The rows come from 5 hidden closed curves, with some noise, and rows from the same curve form a group. Each curve winds through 8 dimensions. The rows are also pushed far along 5 directions, which tell nothing about the answers.
(in the rows, 128 means zero)
Known rows, each followed by its group:
[125 126 131 108 137 147 109 117 146 113 121 126 125 122 128 118 123 126
 128 146 139 124 136 141  96 104]
S
[147 104  92 168 132 116 157 128 152 128 117 131 126 148 115  71 134 142
 145 119  98 145  92  82 125 153]
S
[129 120 109 164 132  95 127 143 119 137 153 162 135 129 134 115 134 132
 133 121 109 141 107  85  99 153]
S
[146 161  90 148 140 138 121 132 160 118 117 110 141 108 103 103 157 127
 128 106 105 167 138 129 108 144]
N
[100 115 128 136 106 183 149 141 129 129 131 103 117 109 134 138 109 102
 103 116 152 116 129 205 129 107]
U
[133 131  89 192 113  98 102 107 124 112 169 136 108 154 152 154 127  55
 134 162 115 132 138 126  95 102]
U
[159 153  89 167 162 132 115 105 146 148 110  79 136  58  88 101 159 124
 154 139 129 138 161 126 130 124]
N
[137 155 109 125 152 159 104 138 181  96 100 137 132 161 136 146 116 110
 155 110  69 149 134 117 111 148]
W
[105 113 134 115 125 120 130 110 127 129  85 118 121 155 108  99 127 171
 146 135 142 133 104  99 176 130]
W
[116 127 100 153 101 100 137 137 112 107 122 144 125 136 153 128 136 111
 128 113 127 151 108 107 108 152]
Q
[138 142 115 127 152 170 156 160 156 150  98 122 120 109 114 124 123 152
 147  80  92 139 122 114 133 170]
W
[118 147 153 101 131 200 145 145 128 136 127  97 118 130 141 154 111 111
 107 127 118 125 165 177 163 136]
N
[131 144 144  92 126 202 158 146 170 128  72  79 123 102 120 125 109 142
 111  82 125 114 133 200 144 113]
S
[171 175 119 153 129 138 127 138 152  93 142 144 116 167 185 168 122  66
 117 110  50 152 160 144 118 156]
Q
[143 138 146  79 144 188 122 157 150 149 114 136 110 157 167 210  90  92
 122 109  66 118 137 176 162 141]
S
[116 121 121 159 113 138 111 128 121 125 171 138 129 157 137 136 126  93
 107 150 117 147 130 164 159 123]
U
[ 77  78 173  46 101 124 145 129  83 139  92 139 134 140 138 154 107 171
 116 123 177  98  81 139 155 119]
U
[143 122 114 103 125 166 144 137 135 123 127 123 119 130 146 163 120  83
 126 121 114 124 135 150  94 134]
Q
[106 141 143  87 143 173 139 146 125 148  78  81 132 111 137 159 109 136
 134 128 129 103 148 122 157 141]
N
[103 114 201  37 105 153 101 133  98 126 133 145 136 173 171 207  92 122
  81 144 131  97 126 192 149  92]
S
[153 135 132 109 139 161 135 176 140 177  82  52 174  88 120 154 116 123
 125 126 117  86 137 124 198 135]
S
[110 103 125  74 118 151 127 128 139 138 100 136 111 156 106 122 121 158
 132 122 140 133  92 121 115 112]
Q
[151 132 139 137 127  92 152 141 106 140 137 126 140 131 133 125 137 133
 135 127 132 118 133  78 173 161]
W
[116 131 111 141 111 126 122 131 122 120 126 122 119 143 161 159 120  84
 120 133 117 134 128 150 149 132]
Q
[131 132 122 136 129 133 144 135 124 143 145 134  97 108 110 105 139 140
 132 123 152 137 137 119 118 133]
S
[108 105 106 115 122 162 119 122 162 124  87 129 105 139 122 118 112 135
 139 115 124 136  91 161 120 109]
S
[124 112 110 157 120  72 127 146  99 151 154 164 139 164 120 119 141 148
 140 134 112 144  93  40 135 163]
W
[132 134 129 156 121 125 135 129 117 108 141 124 128 114 155 170 115  75
 133 128 140 107 149 156 127 125]
U
[118 124 137 103 116 138 122 116 140 107 105 109 120 152 132 132 117 118
 129 144 144 121 132 144 153 108]
S
[118 151 163  18 139 176 101 166 145 136  63 105 175 134 123 158 121 171
 112 112 110 130 123 135 173 145]
N
[135 128 121 138 137 162 153  82 164  82 116 133  97 126 126  97 130 124
 127  99 117 153 132 208  99 114]
N
[100 113 123 130  92 100 153 123 135  73 111 154 126 209 132  94 126 144
 134 105 131 156  81  94 133 150]
W
[ 95 118 154 100 123 172 140 136 149 100  97 150 123 140 143 119 102 158
 116  89 120 138 100 182 128 131]
N
[151 135  79 154 157 149 157  92 170 114  87 113  96 125  89  97 144 132
 181 101 110 154 127 109 105 144]
W
[147 124 100 147 129 131 149 146 130 164 131  96 134  79 114 126 134 117
 123 116 131 106 127 127  99 119]
S
[135 129 131 154 121 127 120 125 119 126 168 121 151 132 125 125 134 116
 100 142 117 125 137 146 109 109]
Q
[169 130  85 203 146 106 164  81 138 119 145 117  95  84 107  98 156  97
 163 119 138 138 151 143 117 133]
U
[129 121 112 100 101 157 156 139 173 107  68 119 118 145  95  50 135 188
 118  85 131 155  75 115  79 118]
Q
[141 117 142 108 131 115 136 105 121 127 107 125 118 132 121 134 129 134
 150 136 149 118 129 126 173 127]
U
[124 105 181  61 129 141 146 120  77 160 125  91 162 110 136 158 120 146
  95 156 148  80 141 141 138 110]
N
[118 105 109 153 100 138 117 109 129 104 187 187  61 159 136 130 120  84
 129 140 157 154 119 173  85  94]
U
[ 95 118 103 185 110 141 114 111 127 100 187 161 107 162 142 121 127  84
 105 134 109 170 122 194 117 120]
U
[102 189 103 139 135 191 121 153 196  63  87 130 113 153 153 137 115 101
 136  71  72 177 146 166 104 166]
N
[164 179  69 220 137 108 101 123 178  86 132 125 106 158 144 138 137  47
 175 132  82 164 162 106 157 151]
U
[139  94 103 177  94 129 156  76 103 126 197 144  74 123 104  67 155 114
 101 155 171 155 125 174  54  74]
Q
[172 128 150 125 116 121 133 165 102 163 162 113 153 129 138 161 121 104
 111 150 128  92 143 105 161 129]
U
[166 145 111 130 151 135 148 104 133 133 118  79 139  96 122 145 147  94
 136 128 113 123 167 150 149 139]
N
[112 143  91 166 134 176 145 113 183  79 105 137  85 107  98  69 134 136
 156  83 144 174 126 172  84 128]
W
[141 143 143 142 138 131 129 147 124 136 142 134 138 118 124 109 132 145
 121 128 121 133 141 113 143 143]
S
[114 121 103 178 118 102 134  94 118 122 133 131 107 150 121 107 142 120
 140 135 128 155 117 129 162 132]
U
[120 108 149 104 101  64 108 133  67 165 157 118 154 124 117 144 140 140
 109 178 187  92 123  78 140 100]
S
[141 113 106 176 127 139 146 100 108 152 152  74 130  70  89 100 151 106
 130 161 177 115 155 157 134  96]
Q
[ 92 115 136 104  98 127 104 133 153  89  99 157 133 181 126  91 117 170
 113 116 130 150  75 127 105 104]
S
[129 135 106 143 148 161 102 133 155 121 135 131 133 131 132 149 119  94
 141 135  93 136 140 139 103 131]
W
[128 149 130 149 116 127 108 147 133 145 101 109 127 120 118 119 126 148
 130 130 134 121 126 101 132 110]
U
[116 107 135 104 133 158 127 116 131 140 122 141 110 117 107 117 127 151
 130 126 146 141 116 171 150 118]
U
[ 80 115  92 174  77 105  99 110 116  68 163 183  96 177 159 119 132  83
 118 144 148 180 100 152  86 114]
Q
[147 128 149 103 132 150 143 149 115 152 136 109 158 118 129 141 128 134
 102 122 111 119 134 149 157 141]
N
[137 122  92 162 128  55  96  89 114 136 119 117 145 121  81  72 174 162
 153 166 153 148 112  54 130 112]
N
[117  98 123 132 129 160 145  94 119 134 133 118 111  73  76  83 143 154
 137 133 193 129 129 167  89  94]
W
[134  83 134 102 121 101 133  99 100 153 118  94 148 130 118 120 131 136
 122 174 151  90 112 101 129  93]
N
[130 113 123 151 135 110 151 116  92 153 141 134 123 113 103 125 143 143
 150 130 145 131 126  94 149 150]
W
[ 92 104 126 132 120 121 136 124  96 160 109 114 130  96 117 128 128 154
 125 126 155 113 103 131 133 120]
U
[127 116 114 114 119 173 154 128 166  99 118 119 125 142 138 127 118  98
 112  96 110 140 113 206 128 129]
N
[169 131 132 172 143 117 175 112 100 143 183 119 126  71 135 129 143  99
 119 127 139 108 170 150 109 136]
W
[157 149  80 176 169  94 111 153 135 168 105  99 173  94 115 151 141 114
 179 129  82 118 136  33 153 179]
W
[153 141 145 113 145 173 122 150 147 147 141 132 126 113 122 123 121 138
 114 126 110 126 144 146 120 124]
W
[152 148  91 172 137 163 156 119 199 109 108 135  82 109  81  19 147 176
 137  80 115 176 113 133  56 119]
W
[125 140 115 163 120 134 118 118 129  94 174 177 104 157 122 117 139 114
 133 126 123 173 135 131  87 135]
Q
[160 149 111 176 124 115 135 129 136 136 135  92 138 111 120 125 140 107
 120 123 114 120 145 133 132 118]
S
[133 152  93 144 148 141 139 121 155 110  99 143  93 120 124 134 133 117
 171  90 108 160 134 120 109 161]
Q
[103 119 117 131 129 148 142  98 116 132 129 129  84 117 116 122 133 127
 136 132 152 144 135 159 128 119]
N
[108 131 117 131 139 103 118 134 134 139  73 104 161  90  97 100 138 182
 145 109 138 123 102  90 125 133]
Q
[116 110 126  74 104 153 140 139 135 103 108 143 117 170 149 149 113 115
 123 115 126 136 101 133 102 134]
Q
[126 125 107 144 138 110 144  93 154  98 105 149  97 116  99  45 148 180
 153 110 147 155 109  95  60 125]
S
[139 152 110 129 125 159 108 132 173 108  97 127 112 133 130  99 131 133
 120 114  98 157 122 149  88 113]
Q
[106 129 106 135 119 113 101  88 141  91 121 153 104 159 111  95 147 140
 138 137 138 174 114 134 113 113]
N
[135 128 141 126 141 127 127 141 132 166 111 107 130 117 122 100 123 164
 122 140 119 115 127 107 170 125]
W
[133 143 124 168 107 132 129 128 134 121 156 151  95 170 127 106 130 127
 114 123 109 161 123 136 131 123]
U
[141 146 131 138 146 144 105 113 143 133 136 124 123 133 105 120 133 136
 134 140 115 139 148 136 136 113]
Q

New rows. What belongs after each?
[113 127 139 110 117  83 109 104 130  83  92 151 140 197 154 137 123 139
 137 128 100 140 100  96 141 135]
U
[119  76 135  92 122 135 144 112  90 173 146 107 147  78 100 112 138 155
  95 152 168  99 107 150  72  85]
N
[126 137  93 141 140 203 131 118 159 133 141 105  95  87 108 110 131 100
 118 123 125 148 153 203  72 103]
N
[105 120 135  96 121 201 122 117 143 115 130 114 116 121 123 135 119 108
 106 132 143 139 141 228 139 100]
N
[127 146 124 136 130 116 100 127 122 112 150 148 145 140 132 133 142 124
 116 133 107 155 134 124 108 137]
N
[135 140 129  73 129 129 122 129 127 120 100 107 151 154 130 155 137 122
 124 127 113 137 132 123 166 148]
N
[122 125 118 178 103  93 120  82 117  92 177 157 102 179 145 115 138  99
 109 146 116 156 127 151 103 103]
Q
[122 126 115 151 118 165 139 106 148  83 156 149 102 186 132 130 121  91
 131 122 105 161 132 167 114 130]
W
[111 125 115 112 123  74 107 117 126 109  78 130 159 143 110 106 150 169
 151 122 134 148  93  74 157 149]
N
[112  99 121 147 111  86 134 108 119 122 107 133 113 178 132 103 121 142
 148 153 135 124  94  71 151 122]
N
[107 132 127 115 129 127 132 138 130 102 102 133 140 162 157 173 110 100
 153 114 110 128 125 113 168 169]
W
[134 143 128 133 134 199 171 126 162 116 114  96 122  88 109  89 132 138
 105  82 120 144 143 209 109 125]
N
[125 115 116 124 138 140 150 102 133 133 123 121 113 101 121 128 130 132
 127 109 126 121 124 161  78 111]
Q
[105  95  88 149 122  78 134  95 121 122 105 150 119 157  99  91 144 162
 167 128 133 149  73  55  99 136]
W
[149 163 115 186 109  81  92 140 132  99 149 131 146 202 163 158 126  70
 134 156  83 142 145  79 176 143]
U
[150 145 108 191 108  70 127 112 108  88 190 184 117 184 166 135 144  84
 115 130  83 169 130 101  84 147]
Q
[128 130 105 160 116 110 112 159 121 144 128 116 139 112 138 160 120  90
 146 141 144 106 129  98 137 128]
U
[105 133 155  82 135 185 100 131 139  81 151 179 122 198 180 214  90  75
 123 125  74 141 142 186 109 139]
W
[135 130 130 121 123 143 124 166 128 153 117  92 160 132 141 168 111 100
 118 134 112 102 131 133 186 135]
S
[121 149 107 131 145 146 122 129 161 133  63 114 106 105 120 124 124 153
 153  94 106 136 118 119 108 129]
U
[137 152 112 178 114 115 137 148 165  90 140 151 121 145 133  70 137 136
 121  98 115 161 119 112 103 146]
W
[164 178 117 107 172 142  95 132 164 128  78 109 134 133 132 164 131 115
 163 126  71 141 164 101 173 161]
N
[102 145 125 147 130  83  84 155 106 126 115 137 161 168 163 182 118 104
 155 154 102 127 131  56 200 174]
N
[134 176 127 102 124 135 118 153 165 101  96 126 113 160 142 154 119 116
 141 103 110 140 140 110 142 144]
S
[ 94 132 124 136 121 137 134  97 143  94  89 132  91 150 120  96 128 150
 149 117 143 157 119 138 149 130]
N
[104 104 135 161 124 119 124 115 117 131 132 141 112 141 136 108 112 139
 132 150 133 120 111 115 123 111]
N
[192 197  91 164 180 144  99 153 197 120 103  87 148 106 137 146 132  74
 168 129  62 130 188  87 142 160]
S
[123 113 118 100 131 121 128 133 132 124 124 128 130 132 136 129 123 117
 138 145 142 113 123  97  99 128]
S
[154 115 123 115 139 148 138 132 132 176 113 110 118 110 118 143 122 133
 125 124 108 110 118 137 137 118]
S
[166 138 118 158 143 101 138 137 118 176 113 112 121  76  93 108 147 159
 156 125 145 117 134  76 147 135]
U
[137 137 108 147 124 136 104 140 186  89 104 138 130 198 149 125 108 101
 143 124  75 151 109 120 160 139]
N
[148  89 131 115 137 129 151  98 123 167 102  99 117 105  93  87 135 167
 135 143 151 106 110 124 149 101]
N
[ 99 106 118 126 108 121 122 116 120 104 133 127 152 128 124 118 137 120
 113 131 150 141 108 167 133 120]
N
[136 115 104 147 126 131 170  65 164 107  88 124  83 138  79  21 157 196
 133  95 125 171  92 143  95 107]
U
[139 163 124 175 150 125 124 127 134 122 133 141 112 131 140 131 132 123
 147 118  89 150 156 109 146 163]
N
[144 131  67 226 121 122 172 122 144 134 144 104 116  80  60  36 168 148
 142 101 152 160 118 108  85 134]
Q
[148 139 136 133 140 124 149 103 120 120 129 115 130 123 140 130 135 124
 125 129 107 122 149 127 107 131]
N
[ 85  84 171  54 112 158 137  81  87 139 120 114 103 129 117 126 119 158
 104 167 188 106 124 176 118  72]
N
[ 94 117 116 133 128 129 110 130 117 139 135 140 134 123  96 127 132 145
 146 132 155 136 115 114 132 131]
Q
[143 144 130 140 123 155 154 131 119 135 117 105 112 103 132 125 133 121
 123 117 134 137 148 158 160 141]
Q
[124 132 122 177 123 132 148 101 119  94 160 145 113 147 127 122 134 103
 138 122 125 153 143 150 130 144]
W
[139 150  90 190 121 113 142 122 137 135 118  83 129 116  84  57 161 148
 137 132 135 154 135  78 131 132]
N
[120 137 141  92 144 134  97 134 144 150  68  94 157 100 115 128 123 174
 122 129 120 108 118 126 143 109]
Q
[156 155  79 194 148 113 126  94 152 114 122  76 146  88 101  85 163 107
 142 141 119 139 159 115  98 119]
N
[116  92 114 118 128  92 123 107 109 137 113 117 146 113 127 141 133 123
 144 147 154 105 109 113 131 116]
U
[129 135 114 196 115  73 110 117  86 124 166 128 130 131 160 176 130  64
 138 164 132 114 152 109 145 126]
U
[118 127 101 173 129 121 128 120 130 112 152 167 118 132 101  95 143 144
 144 113 127 168 111 108  80 141]
W
[136 111 118 105 139 153 140 142 127 141 127 110 149 135 139 179 114  88
 137 129 105 107 129 123 128 145]
W
[137 107 125 162 130  73 120 122  95 160 133 109 146 149 140 142 122 111
 148 181 123  95 126  52 183 133]
N
[102 155 155  89 121 182 152 152 164  57 125 170  99 186 181 150  98 106
 119  79  98 156 140 172 119 168]
S
[133 147 151 125 144 138 117 118 116 111 153 146 131 137 163 168 122 104
 115 135  91 132 162 153 113 136]
N
[ 96 106 110 130 117 135 109 103 148  88 132 170 110 171 119 100 125 139
 132 127 126 161  93 133  65 107]
W
[141 141 106 182 146  98 131 125 139 123 110  97 167  87 117  97 143 134
 144 125 118 120 134  93 115 140]
W
[149 142 116 137 154 142 121 135 101 183 147  96 129  89 126 171 136  93
 139 160 122 113 174 121 176 145]
N
[ 89 128 141 108 120 112  90 123 126 114 111 152 138 153 144 140 119 150
 116 126 117 135 105 136 119 115]
Q
[153 127 110 166 152 167 147 111 123 156 162 122 110 103  90 123 142 121
 143 128 116 142 151 142 113 132]
W
[133 145 120 163 138 105 143 127 118 121 135 129 139 125 122 138 138 122
 147 110 114 137 140 104 144 162]
Q
[ 88 129 150 107 104 130 106 138  92 136 136 118 142 152 122 125 129 148
 106 163 154 133 131 111 157 119]
N
[159 124 147  63 153 180 152 156 135 190  88  87 131  92  93 134 121 163
 143 123 137  97 136 112 174 138]
W
[133 146 100 157 154 125 105 128 145 142  85  77 144 102 117 124 130 118
 163 155 121 115 149  83 153 131]
N
[114 121 169  72 129 172 141 166 123 145 108 114 147 150 167 180  87 123
 108 123 101  95 128 141 167 146]
N
[121 158 100 144 143 146 130 113 162  80 116 155 100 136 151 151 129  93
 149  84  86 174 139 173 118 164]
N
[133 136 148 105 140 170 121 137 126 129 144 142 131 124 115 144 124 134
 125 125 126 135 145 147 111 129]
Q
[137 129 123  96 127 163 168 110 173  91  71 108 117 150  98  85 131 162
 141  87 127 141 111 130 100 126]
Q
[186 125  77 169 164 128 169 110 153 155 118  78 135  71 101 110 153 100
 158 116 106 122 146 128 146 150]
U
[115  98 102 120 125 115 150 122 112 150 104  97 147  85 105 110 142 144
 130 121 155 115 101 121 113 128]
N
[120  81 127 147 121  97 130 121  65 167 164  86 181  72 126 159 134  90
 117 180 177  76 135 145 165 112]
U
[137 117 118 130 124 107 158 133 116 140 106 114 131 110 126 138 129 125
 147 112 143 110 119 108 153 146]
U
[148  83 106 184 132 125 162  74 103 160 181 119  93  86 107  97 143 102
 123 158 154 117 137 173 103  90]
N
[123 127 114 131 140 118  92 126 126 131 144 139 148 129 118 149 131 116
 141 147 120 127 128 106  96 120]
Q
[ 90  99 143  71 104 168 141 111 162 122  62 138  90 148  65  14 131 252
 116 101 169 164  60 137  99  89]
N
[149 143 105 151 144  86  94 131 132 147 112 113 165 146 132 139 138 127
 135 146  68 130 122  64 138 142]
U
[133  97  81 143 132 123 145  88 132 138 125 107 113  93 102 110 150 110
 143 133 149 135 116 156 112 112]
N
[134 120 116 158 113 101 131 158 110 143 149 124 164 125 132 133 132 112
 121 130 128 118 116 103 150 148]
U
[122 113 141 126 133 103 120 140  75 169 154 143 144 141 125 170 129 127
 144 156 133 120 130  78 191 160]
W
[ 96 144 128 141 133 160 117 121 125 135 115 105 118  96 104 102 135 152
 127 139 152 138 146 136 119 115]
N
[122 126 107 171 129 131 131 114 102 149 141 101 117  68 129 140 137  92
 131 145 154 120 153 168 143 118]
Q
